The rows of a group lie close to one hidden flat surface of 14 dimensions, which passes through zero. Surfaces can cross.
Known rows, each followed by its group:
[  9   1 -14  -6 -44  28 -12 -22 -12   7  28  19  24  -8   6 -12  28 -31
 -28 -33  -1 -22 -18  -2 -32 -17] : fug
[ 35  29  -7  24  -7  22  25 -10   6 -21 -16 -11   4 -34 -15  -6  27  -1
   6  -4   7 -20 -15 -23 -31  38] : fov
[-11   0 -25  33  -9  -6  14  15 -20  18 -16   2  12 -21   0  22  -5   9
  13   2 -19   5  18  13  13  11] : damud
[-12  -1  13  11 -20 -27  40  15  -4 -23 -11 -33 -20  -2  -3 -18  16 -27
  23 -19 -36 -14 -31  28  10   4] : damud
[ 21   6  48 -53  -5  -8  -1 -21  17 -16  -6 -16  28   0  -8 -43  -3  -3
  -3   2  16  18 -48 -27 -37   3] : Kep
[  1   1  -8  12  21  -4   2   9  -4  36 -15  29  37 -14 -42  -4  23  -8
  -3  -5  30  -8  18  12 -11  26] : damud
[ 32  27 -35  11  46  29   1  11  46 -22  18  -3   5  -6 -23  21  36   1
  -1 -20   2 -22  28  -8   4  27] : Kep
[ -2  -7  19  20 -28 -16  24   8 -14 -23   3   2 -27  15  -2 -39 -22 -14
  -5  -8 -17 -11 -43  28 -15  10] : fov
[-22   8  17 -18  14  18  -3   5 -17 -25  22 -11 -38  16  25 -15  42 -33
   3 -17 -20  -6 -25  14  14   0] : fug
[-38   8  25  -4  10  16   1  16 -70  -6 -32  28 -10  25   0 -33  26   3
  28   5  20  11 -32  25  14  28] : fov
[-20  -2 -42   5  32  23   0   6  -4  40 -13  -2  21  -8   0 -27  -1  -4
  -6 -61 -19  26  27   3  26 -35] : fov
[ -7  -8   8 -48 -29  11 -21 -20  11 -26 -32 -18  35  24 -20 -19 -24  17
  11   6 -30  17 -39   2   8 -54] : fug
[-13  11  32 -37  -1  23  -2   2 -22 -19 -11 -11  11   5   2  -2  19  22
  38  24  20  16 -38 -23  -9  11] : fug
[ -1  28 -21 -27  12   9  18   2   7  36  68   1  27  -9 -14  33  21  20
 -21  -9  11 -39  21  32  -7 -19] : fov
[ 21  10  -7  14  72   2  -7 -24   0 -10  30  -1 -20  19 -26  -5  15 -12
 -26 -35   4  -4  13 -15  35   8] : fov
[  3  13 -15 -41  -1  12  14  22  45  36  33   5  61  -4 -40 -10   1  18
 -17  -9 -15  -7  13  20 -19 -26] : Kep
[  0 -21  -5  -1 -22 -27   5   8  27  -9 -25  -8  21  10 -11 -27 -51  12
   4  -4 -10  14  -7  11  -2 -16] : Kep
[-31 -17  20 -41 -16   6 -36   9 -15 -33  -8  -7  10  26  38 -11  14  -6
  31   5   5  29 -18 -20  13  -8] : fug
[ -3 -29  -1  14 -55   3 -16 -22 -25   7 -23  14  -2  12  -7  10  17 -30
  14  -4  12  -5   2 -34   7 -31] : Kep
[ 24  -3 -10  22   2  -4  -7 -55  -3  -3 -15 -28 -11 -25   9  -4  -4 -27
 -25 -35  -9  -2  -3 -31   4 -23] : fov
[-23 -12  13 -44 -30 -15  -4  39  22 -29  25 -12  38   8  36 -41   5 -10
  17 -14   7  14 -21   4 -27  10] : fug
[ 22  20  -9  18  16  -5  15 -40 -30  31  -5  -6  -2 -26 -15  40   8  13
  -6   1   6 -12  20 -11  19  -2] : damud
[ 17  39 -15  -2  32  37 -20 -12   7 -60  51  -6 -15   8  13  -6  15   6
 -38   0 -16 -24 -18  18  -7  25] : damud
[ 15  27   6  12  32 -25  51 -14  -4  18  17 -24 -13 -21 -33  -9  18  -7
 -15 -23  14 -44  -5  32  -4  15] : fug
[ 18   5  28 -13 -14  -6  14   2   8  33   1   9   6 -26  16  21 -44  36
  -6  41 -15  30  -4 -13 -34   9] : damud
[-15  -4  21 -11 -28 -24  16  18   8  16  15  -9  -4 -29  38  -2   9 -23
  -2   6   8 -10  -6  18 -38  14] : fug
[ 23 -20  18   1  -9 -34   4 -17  35   1  37 -18 -22  -8  18  11 -37 -14
 -28   5  -5  -3  -2 -17 -24 -10] : fov
[ -4  -8   0  42  22 -26  14  -9 -32  31 -16   4 -27 -13  -6  21  17 -16
  12  -3  38 -13  29 -10  18  17] : fov
[ -5  -1 -18  11  41 -38   9   9   7  12  25 -18 -19   3  29  13   0   4
  -1 -15  24  -5  57  -4  41   2] : fug
[-15 -21  18 -17  -5 -41 -26   1  -5 -13 -16   3   9  19   4  12  16 -15
  20  21  33  -2  19  -2  24   7] : fug
[-21   3  15 -13  19  26  20   7 -40  45   8  26  -8  19 -24 -26  -6  19
   9 -18  16  13 -24   8  -1 -13] : fug
[ 13  -3  18  11 -28 -32  23 -13 -16 -27  21   1 -10  17  -6 -43 -33  -7
 -21 -14   3 -20 -46  23 -18   6] : fug
[ 18 -16   3  28  25 -13  30  29  58  20 -13  -5 -44  -2 -19 -17   1 -29
   3 -16  -1  -3  28 -15  -8  10] : damud
[ -7 -14   8 -38 -17  -7   1  20  24  -1  -4 -25  11   7  14  14  15  11
  48  12  33  10  19 -42   4 -15] : fov
[ 36  12  -9  -3 -21   1  16 -52  25   5 -14 -45  -5 -46  12  12  14 -24
 -12 -27   0 -24  -4 -31 -24 -31] : Kep
[  4  -8 -36  31  -5  14 -36   5   7 -16   0  22  22  -1   0   1   0   0
 -11   9  55 -17  26 -12 -19  23] : damud
[ 20 -17   8 -10  -4  -4   1  51  81 -32  -6  12 -10  19   5  -6 -20  -2
  22   7  15   1  -7   3 -41  34] : Kep
[ 13   4  30   1  10 -24  37 -15  11  -9 -40 -25  -7   5 -61 -36 -16  -5
   6  -1 -12 -12 -45  26  -3  -4] : fug
[  7  -4 -36   8  16  -8   2 -13  23  20 -18 -32  10 -19   6  16 -11  14
  10 -19  21   3  51 -33  24 -30] : damud
[-15  -4  11  17  27  28   6  15 -38  37   3  22  -1  -2  -2 -42  -1   1
  -8 -14 -17  56   5 -39   7  12] : Kep
[ 13 -13  20 -25 -43  -9 -15 -33  14  -1   6   4 -20  29 -10  13 -23  -7
 -24  20 -26 -17 -12   8   5 -59] : Kep
[-38 -11  20   1 -24 -33  10  37   3  13  17   1 -15 -12  21  17  18 -32
   3  25 -12 -23  -5  62 -17  15] : fov
[-20 -16 -23  48  -8  13  -6  -3 -44  29  -5  19 -36 -10  38   6 -28   0
 -10 -10   8  11  21  -4   8  -9] : damud
[  7 -17  20 -26   1   4 -30 -24  -6  26 -50  20  -1  21 -20   7   7  -2
  16  18  31  20  16 -40  18 -28] : fov
[  5  -6  29  24  21 -24  10  -1 -18  27 -28   7 -18 -28  17  -6 -28  10
   2  24  36  24   6 -17 -21  40] : damud
[-12 -11 -15  -8  -2  -7 -23  33  46 -26  -6 -13  19   1  13  17  -5   1
  14  21 -32  17  20   8  10   5] : fov
[  1  -6   4 -15   2 -32 -25 -41 -19 -28 -38 -15   4   5  30  15 -31  20
  15   8  54  -5 -12   7  10  -2] : Kep
[-22   0  44 -53 -24  15 -27  11   0 -13 -12  13 -16  22  28  -4  -1   3
   3  47 -25  20 -31  25 -10 -12] : fov
[ -1 -14  20 -14 -24  -4  -2   6  12  13  -8   5   0   3 -32   8  63 -48
  15   8   3 -18   6 -18  -1 -10] : Kep
[-37  -1   5  -6   6  -6  13  24 -12  42  12   6   5 -16   7 -22  30 -28
  -1 -20  35 -21   2  38 -24   6] : damud
[ 15   1   3 -15 -12 -28   6   8  23 -42   6 -15  26  20 -10 -11 -58  48
   6  27  -7  12 -18   4   1   2] : damud
[-14  21 -17  -3  13  16 -25 -12 -27 -10  11  -8  19 -29  44  12  16   3
 -16   0 -12   8   3  13   0  19] : fug
[ -9  17  15  10 -15   2   0  26 -16 -11  14  17  -6 -22  31  35 -16  23
  -6  58 -44   9 -18  42 -24  45] : damud
[ 16 -28  29 -24  -4  15 -28  19  44  -7 -21  16 -10  13  22 -15 -35   8
  10  23   1  55  -3 -58 -27   6] : Kep
[ -1 -17  -5   0 -44  11 -25 -10 -18 -29 -19   1  38  12  -9 -19  -2  -1
  11   3 -19  24 -17 -38   6 -14] : Kep
[  5   3  -6 -36 -13  20 -20  12  54 -25  30 -12 -18  23  10  28  10  -5
 -10  16 -43 -14  10  10   8 -36] : damud
[-18   8  26  -9  28  -9   8 -16 -27   0 -26 -37 -20 -29  46 -25   2  -5
   8 -11   2  26 -18  -6   3  12] : fov
[  4   7  17 -13 -20 -17  25   5  11 -13   3 -26  -6  -3  -4  19 -14  27
  24  35  12 -14 -13  -1 -10   2] : fug
[ -2 -16  -1  12 -23   0 -14 -12 -22 -25 -22  -3  -8   5  24   5   8  -8
  29  -7  29   2  -7 -29   6   3] : Kep
[-15 -11  -6   0  34  24   2  11 -17  39  -3  25  -2  12   3 -39  -2  -4
   5 -53  29  29   4 -15   2  -4] : Kep

New rows, each followed by its group:
[-18  19 -34  42  24 -25  -1  -6 -33 -28  -3 -28  20 -34  21  20 -11  20
  -4   5 -14  -5   9  40  24  34] : fov
[-13  -8 -11  10 -34   8  18 -11 -24  53   5   6 -10 -14  -5  27  40 -32
   3 -26   8 -31  15   5   0 -33] : damud
[  9  -2 -22  25  32   6   5   6   5  21  -8   3  12 -24   4 -28  12 -15
  -6 -41  14  17  25 -26  -6  23] : fug
[-14   2  -6  -4  -1 -11 -13 -17 -28  -7  -2  15  11  30 -21 -10 -27  14
 -24   2 -22  -8 -16  55  27 -23] : fov
[-22 -34  -7  32 -28 -26  -2  16 -30  23 -44  20  16  -3  11  -9 -51  23
  22  16  22  31  12  -7   1   7] : fov
[-29 -28   1   0 -25  16 -29  16 -22  15 -27  23  14   6  12  -2  20 -22
  21   3  -5  34  10 -25  10  -7] : Kep
[-10 -12 -24 -18 -28 -13   7  21  30  19  15 -15  18   2  17  19 -25  26
  13  -1   2   0  32  -6   6 -39] : fug
[ 16  11   4 -19   3   2   0 -20  16 -38  24 -15  -3  28 -23 -20   7  -7
 -17 -16  -7 -26 -24  12   7 -16] : damud
[  1  -4  -3 -43  19  -5 -28   1  33  23  27  18  46  14 -40  29  36 -13
 -11   4  16 -14  27  11   5 -13] : fov
[ 16  14  -5  12  17   8  20   5  12 -12  20 -16  -9  -1 -28  -7  28  -9
  -4  -7 -27  -8   9 -21  16   5] : Kep
[-18   2  23   0 -18  17  -7  17 -26  28 -13  28 -11 -26  42  17  -7  10
   1  42   4  21  -6   7 -35  27] : fov
[-19  23 -32  26  24  15 -29  -5 -26 -16 -15 -12  34 -55  40   1  11   3
 -16   8  14   1   9  22 -18  44] : damud
[-10  -4  13  13 -33 -43  11   2 -10 -32 -28 -32  19 -25   9  -4 -12   2
  16  33 -10   0 -18   7  -6  21] : Kep
[ 27   1  56  -3  -1  -9  26  -1   2  19 -34  39 -34  29 -58 -33  -2  -5
  -1  26  25 -12 -28   5 -21  16] : fov
[  5  41   2  18  45   7  21  -9 -25  -9  28 -37 -16 -28   4  18  40  12
  -3  15 -22  -1  20 -26  28  27] : Kep
[-22 -21  47  -1 -12 -17  18  50   8  29  14  26 -37  18  -6 -15  -8 -13
   3  36 -18  19  -4   9 -10  11] : Kep
[-11  -5  28 -33  -2  -1 -11  -1   9  16 -11  -9 -21  -3  12  42  53 -30
  24  18  -9  -1  14 -13  15 -16] : damud
[ 26  10   8  -7 -18  18  22   2   0  14  57  22 -25  19   4  28 -41  47
 -11  21 -16   4  -4 -19  -9 -14] : damud
[  3   7 -14  -1   4 -11 -13  -8  33 -26  20 -13  -8   2  -4  -6   0 -14
 -36   5   4 -45   3  45  -9 -12] : damud
[-21  -7   3  27  15   4  -6  37 -19 -17  22  19 -54  27  24  22   6   4
  17  25   9  -1  19   4  22  29] : damud
[ 28   2 -28   4   4  14 -26 -41  11 -47 -38 -24  21   7 -27   4  -1   5
   5 -11 -22   4  -2 -32  32 -24] : fug
[  3 -12  28 -17  -2  -2   3 -11   1  16  19   9 -42  29   2  -7 -11  -8
 -10   1  13  -4  -6  -6   1 -28] : damud
[ 41 -24  19   5 -22 -17  -7  -3  64   3 -41  20 -11 -10 -15  11 -13 -28
  -1  18  24 -11  -2 -14 -48  17] : Kep
[ -6 -15  15  24 -35   0   8 -10 -45  13   8  32   5  -2  -3 -34  -7 -23
 -13 -21  19  -5 -43   2 -38  17] : fov
[ 26 -12 -12  12   3  17 -29   3  56   8   0  21 -16  -7   6  10 -22  -7
 -33  23  12  -2  32 -21 -33  -1] : damud
[-17 -12  31 -18  -7 -25   3   2  -6 -19 -10 -22 -25  21   5 -10  19 -24
  21   3   1  -4 -15   1  20 -11] : Kep
[ 23  31   4 -22  47   8  -1 -27  -4 -39  23 -18  11  20 -26 -13  15  18
  -9  -8   4  -7 -14  -8  22   9] : Kep
[  0   3  27 -20  -2 -27  26   1  -7  52  -9  -1  25 -30 -13  21  27   2
  20  18  48 -12  10  -7 -23  14] : damud
[-13   0  -5 -26  14  -3   3  19  18  28  42   3   0   7  17  -2  19 -13
 -14 -25   8  -7  29  14   4 -16] : fug
[-17  15  28 -12   1 -11  24  24 -32 -41  35 -23  15  16  -8 -23  32  16
  34  20  11   6 -24 -24  14  37] : Kep
[ -5  10   0   8   7  30  12  -9 -33  22  16   9   6 -11  -8 -34  21 -15
 -17 -32  -8   9 -16 -10  -9   0] : Kep
[ 20  23 -41  -1  32   1 -10 -16  28 -35  26 -25  29   7 -21   4 -16  24
 -27 -16 -37  -9  10  21  28 -13] : fov
[ 11  21 -28  23 -23  11  13 -17 -21 -19 -11  -5 -22  10 -15  36  -2  30
   6  19 -12 -36  14  20  34 -22] : fov
[-22  -1  20 -21  12 -52 -17  -4 -11  -3  20 -11  -9   6  41  19   0  -5
 -14  21  15 -11  20  35  23   3] : fug
[  0  13 -10   3   1   4  39  22  25   7  -8 -37 -16 -29  16  -1  19  -4
  26 -15  -2 -10  12  -8  -8   1] : fov
[-11  10  10 -49 -29  -5  23  31  31  22   1  -8   7  14 -10  23   5  32
  29  34  10 -19  15  22  -1 -32] : fov
[-19   3  11 -47   5  -2 -22  -9   7  11 -25 -10  28 -23  22  15  53 -30
  19 -11  39 -12  -4  16 -18   0] : Kep
[ 11 -16 -14  28 -15  -8 -21 -50 -49 -21 -11   4   8  15 -11   1  -4  -5
  -2 -19  24  -6  -8 -30  26 -12] : fov
[ 12  16 -21  17 -30  19  23   0  10   7 -41 -16  13 -43  14 -18 -34  23
  -4  -1 -28  16  -8   2 -30  -1] : fov
[ 24  19  16  19   8  21  -7 -20  -5  -5 -36  23 -37  -3  -8  -5 -29   7
 -37  32 -46   8 -20  27  -6   9] : fov
[ -8  -1   0  -6  20  -1 -14 -34 -43  14 -25  13  24  19 -30 -17 -20  19
  -5  -9  17  13 -11   4  26 -18] : fug
[  1 -23  -5  44  -6 -45  23  14  19  29   1  10  -9  -9 -33  -8 -12 -41
 -24 -17 -13 -24   6  42 -10   7] : fov
[ 21   9  14 -13  -5 -29   8 -10  21 -34  -2 -24  27  -7 -24  -7  24  -9
  11   4  27 -26 -14  -5 -11  23] : fug
[  9 -10   7  48  14  12  11  16  -1 -32 -25  11 -51  20 -24 -20   5 -26
  12  -2 -24   4 -20  -6   8  30] : fug
[-14 -38  12 -19  11 -33 -25 -21   7   4 -13 -25  18   4  15 -31  -5 -37
   5 -43  15  32  -2 -35  11 -27] : fov
[ 10 -24  -8   7 -17  14   5  66  65 -36  31  15  -6  34 -20  -7  22 -23
  29  -7  -6  -3   7 -28 -15  24] : fov
[ 24 -15  24   5 -40 -43 -11 -16  25 -31  -2  -2 -10   2  11   1 -16 -24
 -18  27  -1 -17 -11   0 -22   9] : fug
[  4  27 -18 -12   6  16  -5 -24  -6 -21  -2 -28  32 -24  -4   8  43  -6
   3 -17   3 -18  -3  -2   5   2] : fov
[  8  29  -5   1  35 -14  11 -14 -29 -32  -2 -20  10   9   0   3 -33  64
  13  23  24   7   1  -1  30  21] : fov
[  1  -5 -13  15 -53  -2   6 -17 -14 -43  12 -22 -33   9  22  24  20 -24
  16 -13   1 -48 -18   7   7 -19] : Kep
[-20 -17 -20   7 -37  17 -16  11 -14   0  10  26   7  30  -6  -4 -17   0
 -11  -4 -38   2  -3  22  15 -34] : Kep
[ -8   9  14  13  22  -8  27  13 -27  16  26  12 -40   4  14  -3 -13  12
  -4  -1  22 -11  -7  26  -4  22] : Kep
[ -5   3  17 -14  -2  -8  -8  -8   2  16  -5  -2  18 -38  37 -39  -5 -29
 -37 -17 -15  18 -21  19 -45  15] : fug
[-18   3 -18 -32  -2  -7 -23  -9  11 -14 -10 -18  45   6 -25   1  56 -26
   6 -15  17 -35   9  26  18 -24] : damud
[ 11  -9 -33  28 -63   0  22  22  19  -5  49   5 -13   3   7  30   6 -10
  -1 -10  -1 -47  22   0 -13 -14] : fug
